All rows are made from the same 13 directions, up to rounding. Whole rows:
[[ 28.2 -16.8  -2.5  19.6  33.3   6.0   3.0   5.7 -29.7  -9.6   9.4   7.1
   35.0  32.5 -26.4 -20.6  10.1   0.5   4.3]
 [ 25.8  40.6  19.7  30.6  16.4  35.3  -3.7   6.5 -32.3 -10.0   3.8  36.7
   -9.7 -20.1  -6.2  13.0  -1.2  -0.4  16.8]
 [ 12.9  10.6  15.6   7.0 -11.0   5.2 -33.6 -10.9   6.5 -11.2   6.8  14.0
    5.6  -4.9 -49.5 -28.8   5.5 -14.7 -14.0]
 [-22.8  35.1 -30.8  20.0 -18.5 -27.1   0.7 -14.6   9.9   5.7   9.0 -24.0
   12.1 -14.1  -6.2  -6.9 -44.5  -2.1   0.0]
 [  2.3  12.4  -9.8  -7.1  -4.0  12.2   1.4  16.1  22.8  11.6 -24.3   8.5
   13.4   1.1 -14.7  27.9  -8.4 -31.9 -25.9]
 [  2.5  24.4  -6.9   2.9  11.6   5.8 -12.5  21.2 -42.6  19.3 -10.3  -1.4
    2.6   5.0  19.0  -7.2   0.1 -27.2  -2.1]
 [ -5.4  -9.0 -21.0   5.6 -16.3  35.7  20.5   2.3  -7.0  14.5  -2.5   6.3
  -16.6  36.1  19.7   2.7 -15.9   2.5  26.5]
 [-12.2   2.1  -6.5   9.6 -34.0  18.9  -6.2 -11.7   3.2  -2.7 -27.1  -0.8
   -3.6 -10.2 -38.2 -37.6  -8.4  15.2  14.1]
 [ -7.1   8.3 -29.9  18.9  11.4   2.5   2.6 -17.6  -2.7 -13.7  53.4  -7.3
   26.5  25.4 -22.4  -2.3   3.3  -5.4   2.2]
 [-11.0  11.0  21.1   4.4  23.8  -7.7 -13.0 -12.4  -3.9  20.7  14.3  -6.1
   -0.4  13.2  -5.5  -6.5 -30.2  20.0  11.4]
 [ -3.2   9.3  11.9 -15.4  11.5  21.1   8.0  12.5  -6.4   4.1 -48.2  18.5
    9.9  -6.1 -30.1  -4.4 -15.3  -8.5 -16.9]
 [ 11.7 -19.3 -11.3   0.3  16.5  -9.6  14.5   9.3  38.6  -3.0   4.5  -5.9
   19.7   9.8   6.7  44.6   5.4  -4.3  -2.1]
 [ -2.4 -39.1   0.2 -12.8 -24.4 -25.2  -7.2  -0.5  30.1 -15.3 -36.5  -8.2
   -1.2 -16.4  -6.7 -17.7  12.4  -4.1   0.7]
 [-14.0  17.6 -23.2 -18.9 -13.1  30.0   3.3  16.2  13.4   5.8 -42.7  -3.9
    0.1  -1.4 -13.8  -3.6 -16.9 -18.1   8.4]
 [-19.3  27.4   0.4  -2.2 -44.3  27.4 -29.0   7.4  17.4  23.3 -25.6  -8.0
  -24.2 -38.8  -4.7  12.4  27.7  -3.2  -0.1]]

The start of a row, then its end:
[ 33.3 -11.6  -7.1   4.1   3.5 -10.8  13.2  19.0   1.5  16.3 -21.7 -20.6
  19.1  20.6   1.3 -13.6 -22.7]
[17.8  0.7]
[  2.4 -20.0   1.5  16.6 -12.6  18.5 -11.8  -3.7  -1.0 -13.5  21.8   9.0
  -9.2 -12.9   4.6  19.2  68.7]
[ 3.2 11.7]
[-19.4 -34.7  28.4   2.5   0.7  -9.8  -3.4 -21.1  11.9 -18.0 -10.1  16.0
  -8.5 -22.8 -13.5   1.9  23.8]
[19.7  7.6]
[ 29.9 -57.6  -5.8   8.9  -5.8  -3.1   5.2  -0.1   4.3  -4.9  -0.9  19.2
  16.8  59.3 -14.6 -20.0  -2.4]
[-25.2  -9.6]
[ 19.4  -4.8 -34.0  10.5 -15.1  14.0  22.3  21.7   5.2  -1.7 -24.6  -6.9
  31.2  -0.6 -17.4  12.7  21.0]
[ -8.4 -19.2]
[ 28.6  10.3   0.8  23.8 -18.0  23.6 -12.8   1.8   3.3  -3.6   5.5  -0.6
   4.9  -8.7 -30.4 -10.8  21.5]
[18.5  8.2]
[-33.5 -17.6   0.4 -37.0  -8.0   2.7   5.3 -18.9  22.1   3.8  26.3  -2.2
  -8.2  21.5  -5.7   5.3  10.3]
[ -4.1 -30.4]
[ 25.6 -10.0  43.2   1.3  44.1  -0.5  -1.9   3.7 -25.0  -1.5  19.4  16.3
  13.8  -1.4 -10.5  12.9  37.3]
[ 20.7 -24.0]
[-14.2  19.4 -23.8  14.1  -9.7  -1.8  17.8  -2.2  -2.7  -1.9  -3.8 -28.5
  11.8 -30.6  -3.5   1.4   5.1]
[36.1 11.8]
[ -7.0  -6.7 -12.4   4.2  -9.6  23.8  -6.7   2.0  -2.8   7.1   9.9  10.9
 -11.9  22.7  13.5  11.2  12.7]
[-23.5  12.5]
[ -7.6  16.7  10.3  -9.2 -19.2  20.0 -26.0   2.4  46.0  15.0  -3.5  -2.5
 -38.8 -13.0  19.7  29.0  -8.0]
[-1.1 33.1]
[-16.7  11.0   0.5   0.8 -40.6  11.4 -10.3 -26.2 -12.1 -11.3  24.5   7.5
 -22.5 -10.3 -17.5 -34.2  11.5]
[  4.2 -10.9]
[ 14.7  15.8  -4.9  15.3 -21.8   7.7  24.2   5.3  12.2  -2.7  -7.9  23.9
  -2.0 -19.6   3.4  40.0  -7.2]
[-13.0 -29.6]
[-37.6  21.7 -12.6 -14.1  18.9  19.5  12.3   8.6 -20.3  -8.9 -24.3   8.0
   2.1 -26.5   4.8  19.0  12.7]
[-16.1   4.2]
[ -4.5  -5.1  -9.9  12.2 -34.0  -5.6   5.3 -26.6  12.1   0.5  44.5  -8.2
 -13.8  14.0   3.0  -9.1  -6.2]
[19.2 -2.5]
[ 23.6  -2.6 -12.0 -24.0 -15.5  22.4  -6.5   8.2  12.9 -16.1  26.5  -2.3
 -14.6  18.1   6.1  -8.7  25.4]
[-14.8  -0.1]
[  3.7 -21.5 -13.6   9.4 -31.3   8.6  30.6 -13.1  19.6 -30.9 -10.4  26.9
   5.2  -6.4 -26.5   4.8   2.7]
[ -6.3 -19.7]
[ 20.6  13.7   0.9   4.6  -5.3  -2.3   7.9  15.2  -4.3   8.5  -1.5  -5.4
   6.7 -18.5   7.9  20.3  17.6]
[  5.8 -26.1]
[-24.5  15.3 -26.5 -27.3  -1.8   8.3   0.5  10.9 -24.4 -20.3 -31.5  -1.8
   2.6 -12.7  -4.7 -32.1   1.2]
[-35.3   0.9]
[  2.8  -7.8  -0.6  -3.6  22.1  23.0  16.1  -5.3   0.8 -14.7  -4.7  17.0
  16.2  25.5 -35.3 -11.5 -18.7]
[3.9 7.3]
[ 42.0 -20.4 -10.6  10.0 -27.7   8.2  -6.8  19.2  -0.3  10.5   9.6   9.8
  -9.9  31.6  27.6   8.1  19.6]
[-33.1 -10.3]
[ 14.2 -24.8  20.2 -17.6  44.3 -17.7   6.9   4.9  -3.1 -16.5  12.3  18.6
  17.0  14.7   2.1  17.4  14.4]
[-18.8 -25.7]
[ -5.2   6.6  -4.2  -1.0 -22.7  34.2 -19.2  -9.5  31.6   2.6  -2.3  -3.3
  -2.8   7.9 -45.2 -16.1  -1.0]
[ 9.0 15.6]
[ 15.0  -7.6 -10.7  -2.3  -9.4   3.0  16.1   0.1  11.0   0.1  10.0  -4.3
  14.4  16.8 -15.5  -0.4   0.4]
[  5.9 -23.6]
[  7.3   6.6  -6.8   9.8  14.2  -3.5  13.1  -8.7  10.5 -38.3  15.3   0.8
  -5.9 -18.1   8.5   3.3 -11.5]
[18.6 42.7]
[-12.5   4.3 -36.8  -3.8 -29.0 -16.1 -22.9   1.1  -6.5 -20.8   8.3 -19.3
  -3.7 -13.2  12.8 -28.4  25.1]
[-37.8   8.6]
[ -2.9 -27.1 -27.8  20.8 -11.1  18.9  26.5   4.4 -23.5   8.7 -15.6   7.0
   8.9  33.8   7.6  -4.7  -1.7]
[-3.2 13.1]
[  7.9  -2.4 -28.6  12.0   7.7  -8.7  10.2   7.9   9.8  18.7  19.0  -7.1
  21.6  41.2  13.7  25.2 -22.6]
[-26.6 -10.2]
[ 24.4 -16.6   8.9   0.5   7.0 -29.8  -5.3  -2.0 -21.9 -11.5  15.1 -12.5
   9.5   5.7   0.3 -38.7   9.2]
[13.0 -7.6]
[ 17.8  32.3  -4.0  -8.8  11.3  31.6 -26.4  23.4  -6.7  33.0   8.1  -5.2
   7.2  32.4  -9.2   2.0  -3.4]
[-27.3  -9.6]
[-13.6  -0.4  -1.5   2.4  10.2  -1.5 -12.1   2.1  34.1 -15.1 -40.4   2.3
  22.6 -28.1 -41.1  10.1   0.2]
[-10.4  10.6]
[ 48.9   3.5   4.8 -12.1   7.9 -25.6  35.9  12.1 -13.2 -44.1   0.0  -0.4
  -4.7 -28.9  25.8 -14.7  -8.2]
[22.2 -5.4]
[  0.3  10.4 -26.5 -30.3 -11.6  13.0  11.8  -4.1  25.4 -11.6  55.0 -19.7
  -8.2  17.0  12.1  12.2  16.7]
[  0.3 -12.5]
[-28.1  11.9  -9.0 -49.6 -24.7  29.7  23.0   6.4  14.9   8.2 -15.8 -10.2
 -29.0 -11.2  17.4  10.7   5.3]
[ 11.0 -13.7]
[  4.5   4.0  13.4  27.7 -11.5 -37.9 -42.3  -7.8  24.1   6.1   6.4 -13.8
   2.3 -30.1  -3.9   5.3   8.4]
[-2.6  6.4]
[ 29.4 -10.9  -1.2   5.9 -37.2 -30.6  -2.1   0.7   6.8   7.2  14.5 -16.2
 -14.4   1.0  28.3 -13.3  -2.7]
[  6.8 -14.9]
[ -5.7 -12.1   1.5  26.0  15.6  -0.8 -28.0  10.3 -23.2  23.1 -15.7 -14.8
  11.2   4.2   5.4  -6.3  23.8]
[ 4.9 34.6]
[ -3.5  21.2  16.3 -20.4  25.4  11.9 -13.8   7.3 -41.6  -6.6   8.4  15.7
  -4.0  -5.2   0.0 -12.3  21.1]
[-23.0 -17.8]
[ 26.3  -8.6 -15.8   4.9 -11.3   5.7   4.1  17.5   1.3   1.8  12.9 -16.9
   2.8   0.7  20.9  14.7  40.6]
[6.8 0.1]
[ 20.5  28.6   6.0 -26.2 -19.5   0.5 -38.9  17.0  13.1  -2.1  11.8   2.2
 -22.0 -15.4  13.5   2.7  20.7]
[-48.4 -24.9]
[ -3.9 -15.0   2.2 -34.0 -20.7  14.8   2.5   5.8   8.1  27.2 -11.0  -0.1
 -15.4  37.1   5.3 -11.7 -12.8]
[-12.1 -25.2]
[ -5.4  -8.7   2.6  34.1  -7.6  17.4 -37.8   2.5 -31.2  23.6 -18.2   9.4
   0.8  17.0 -11.9 -24.0  13.5]
[-18.4  27.3]
[-23.5   7.2  10.8  33.2 -19.8 -10.0  -5.0 -32.9  -7.4  16.8  23.1   6.3
 -11.2  -0.2  -6.9  -6.3 -25.1]
[20.7  1.7]
[ 10.4   3.9  15.0  14.7   7.6   9.0   8.9  13.1 -24.8   0.8 -45.3  19.3
   8.1 -22.8 -12.3  -0.5  -0.2]
[ 4.9 -3.6]
[-10.6 -36.9  17.8  -3.3  -8.7 -34.9 -15.9 -16.7  27.0 -10.7 -10.8  13.8
 -21.3   4.4  16.1  -7.8 -24.5]
[-19.3  16.8]
[  3.1 -30.1  31.1 -25.9   2.2 -23.9  17.9   3.2 -23.5 -12.3 -21.2  10.7
 -26.7 -20.5  40.2 -10.2  13.2]
[ 14.3 -11.5]
[-10.8 -14.0  -7.0 -33.8 -14.3  15.8   5.2  -3.4  -5.0 -16.3 -11.3  12.6
  -0.8  15.7 -25.3 -33.1   7.8]
[-23.6 -26.2]
[ -1.0   2.2  -2.1  34.1 -27.5   6.4   8.4   8.0 -14.7  22.1 -29.0  -2.1
   5.7 -32.6   0.3  20.2  28.3]
[ 20.6 -11.4]
[ 15.5   6.5  -8.9   2.7 -20.7  10.6  -3.9   0.0   3.3  -8.7  -8.6  -8.5
 -14.7   3.6  -2.9 -36.4 -23.4]
[13.2 33.5]
[-47.8   4.2  16.7   4.1 -17.9  -4.4 -20.6  -9.2 -37.2  25.5 -27.5   8.6
 -16.3 -25.9   4.9 -11.7  15.9]
[-10.5 -14.8]
[ 24.5  50.1  -7.5  18.0 -11.2  14.2  11.4   9.9 -15.9   8.5  -1.8  -1.6
  17.0 -19.8 -26.1  -0.8 -13.5]
[ 10.6 -30.6]
[-29.3 -11.9   2.8 -17.3  18.6 -18.0   5.6  -2.9  19.0 -12.7 -14.5  -7.4
  15.5 -29.7  -8.7  23.4  24.0]
[  3.0 -12.1]
[-35.4   8.3   8.6 -13.4  51.8 -11.6  16.2 -10.6 -22.4 -15.8   5.1   2.4
  16.3 -14.1  -5.1   6.8  -3.6]
[11.0  0.1]
[-20.1 -22.9   4.3 -30.2  37.9  -1.8   2.8  17.4  14.8  28.6 -13.5 -27.2
   7.7  17.4  25.3  30.6  14.4]
[14.8 11.9]
[-13.1   3.5  -6.2  13.9  -4.7 -13.9  15.3 -15.6 -53.2  -4.9  36.0  12.6
   5.9   1.4   9.3  -8.9  19.4]
[-10.4 -40.4]
[-20.0 -25.5  26.0 -15.3   9.5 -16.9  -4.4 -18.3  20.8  -8.5   0.2   2.1
  -8.8  -9.1  -5.4   0.7   4.5]
[18.4  3.2]
[-12.7 -18.6  19.2 -16.5   4.1  -7.4 -26.6   1.7  11.8  -8.9   3.6  -7.8
 -17.4 -30.3  18.9  15.5  59.8]
[ 3.1 12.0]
[ 23.0  15.0  12.3  40.1  -3.4  -8.3 -23.9   6.0  23.3  34.3  -4.1  -9.3
  10.0  -4.6  -8.0  24.7 -17.2]
[12.6  9.1]
[ -1.2 -33.3 -16.1 -28.8   8.7   1.5  15.2  12.7  -2.4 -30.1 -14.6   5.3
   6.7   5.0   9.0  -2.0  34.7]
[-25.1  -4.6]
[-13.1  24.7   4.2   1.0 -17.0 -17.6 -25.7 -13.6   1.0   8.5  37.5 -30.2
 -12.2 -27.5   7.2  -7.8  22.3]
[22.1 -4.4]
[ -8.7   5.9   3.4   5.1  12.8 -19.2 -14.1 -16.7   3.4  -2.5  15.0   2.3
  12.6  14.8 -22.9 -18.7 -32.1]
[-12.7  -3.7]
[ -4.5   0.1  15.4   5.7 -37.2   8.0 -28.2  -7.3  50.9  29.7 -15.2   7.4
 -16.9   2.3 -18.6  16.4 -18.9]
[-10.2  -7.1]
[  3.0  10.4 -15.8   9.5 -23.2   7.7 -14.6   4.7  -7.9  12.7  15.2 -25.7
   7.5  -8.9  -7.4  -7.8  41.2]
[10.9 -9.2]
[-11.7  32.4  -8.2 -17.6  24.4  36.1  -7.2  12.9   9.1  -6.6 -30.5   2.0
  15.7  -6.6 -40.6  -3.1 -13.4]
[-11.8  15.5]
[  5.6  15.5  10.1  -8.5  33.7 -25.2  -1.6   4.0  38.9 -13.8   3.8   5.8
  12.5 -18.3   0.7  43.3 -21.7]
[-19.1  -8.8]
[  2.1   0.8 -37.7  -4.1 -20.6 -20.9  20.9   2.8 -11.1  -8.6  10.4 -25.1
  18.6   0.7   5.2 -18.1   6.2]
[ -4.6 -27.2]
[-15.9 -21.8 -14.5  33.4 -11.6  26.3   3.6 -15.1  19.9   2.5  13.3  22.4
   3.8  21.5 -12.8  35.1  13.1]
[-10.7  16.7]
[ 14.5  11.7  -8.2  -7.5   4.4   7.5  20.4  -1.2  20.0 -13.4  23.2 -11.2
 -10.9   2.1  15.6  10.1 -18.1]
[27.2 22.8]
[ 40.7 -12.9  -0.7 -32.9  16.5   2.7  34.7  11.8 -11.2 -33.8  14.1  13.5
   2.6  22.3   8.1 -14.2  -1.6]
[ -5.7 -24.4]
[ -8.1 -19.2 -15.7  27.6 -19.4  -2.5 -16.8  -2.8 -34.3  13.3 -10.9   2.8
  11.4  22.0  -9.6 -33.8  10.2]
[-23.6   1.4]
[ -3.4   0.5   6.8 -31.5  -6.1  -7.6   2.1  -5.1  20.7 -19.8  10.5  -4.7
 -44.9  -8.3  44.7  -4.6 -21.1]
[ 6.9 33.7]
[  4.9 -20.0 -16.2  19.3  12.2  17.7   6.7  10.6   3.6   4.4 -32.7  -2.0
  27.3  19.7 -24.7  -2.4  -3.7]
[ 5.1 27.7]
[ 11.6 -45.1  16.1  -1.4  -1.7 -27.0   8.5  -7.7  15.8   3.9  -9.0 -10.6
  17.3  10.5 -18.3 -13.7   6.2]
[ 30.1 -19.4]
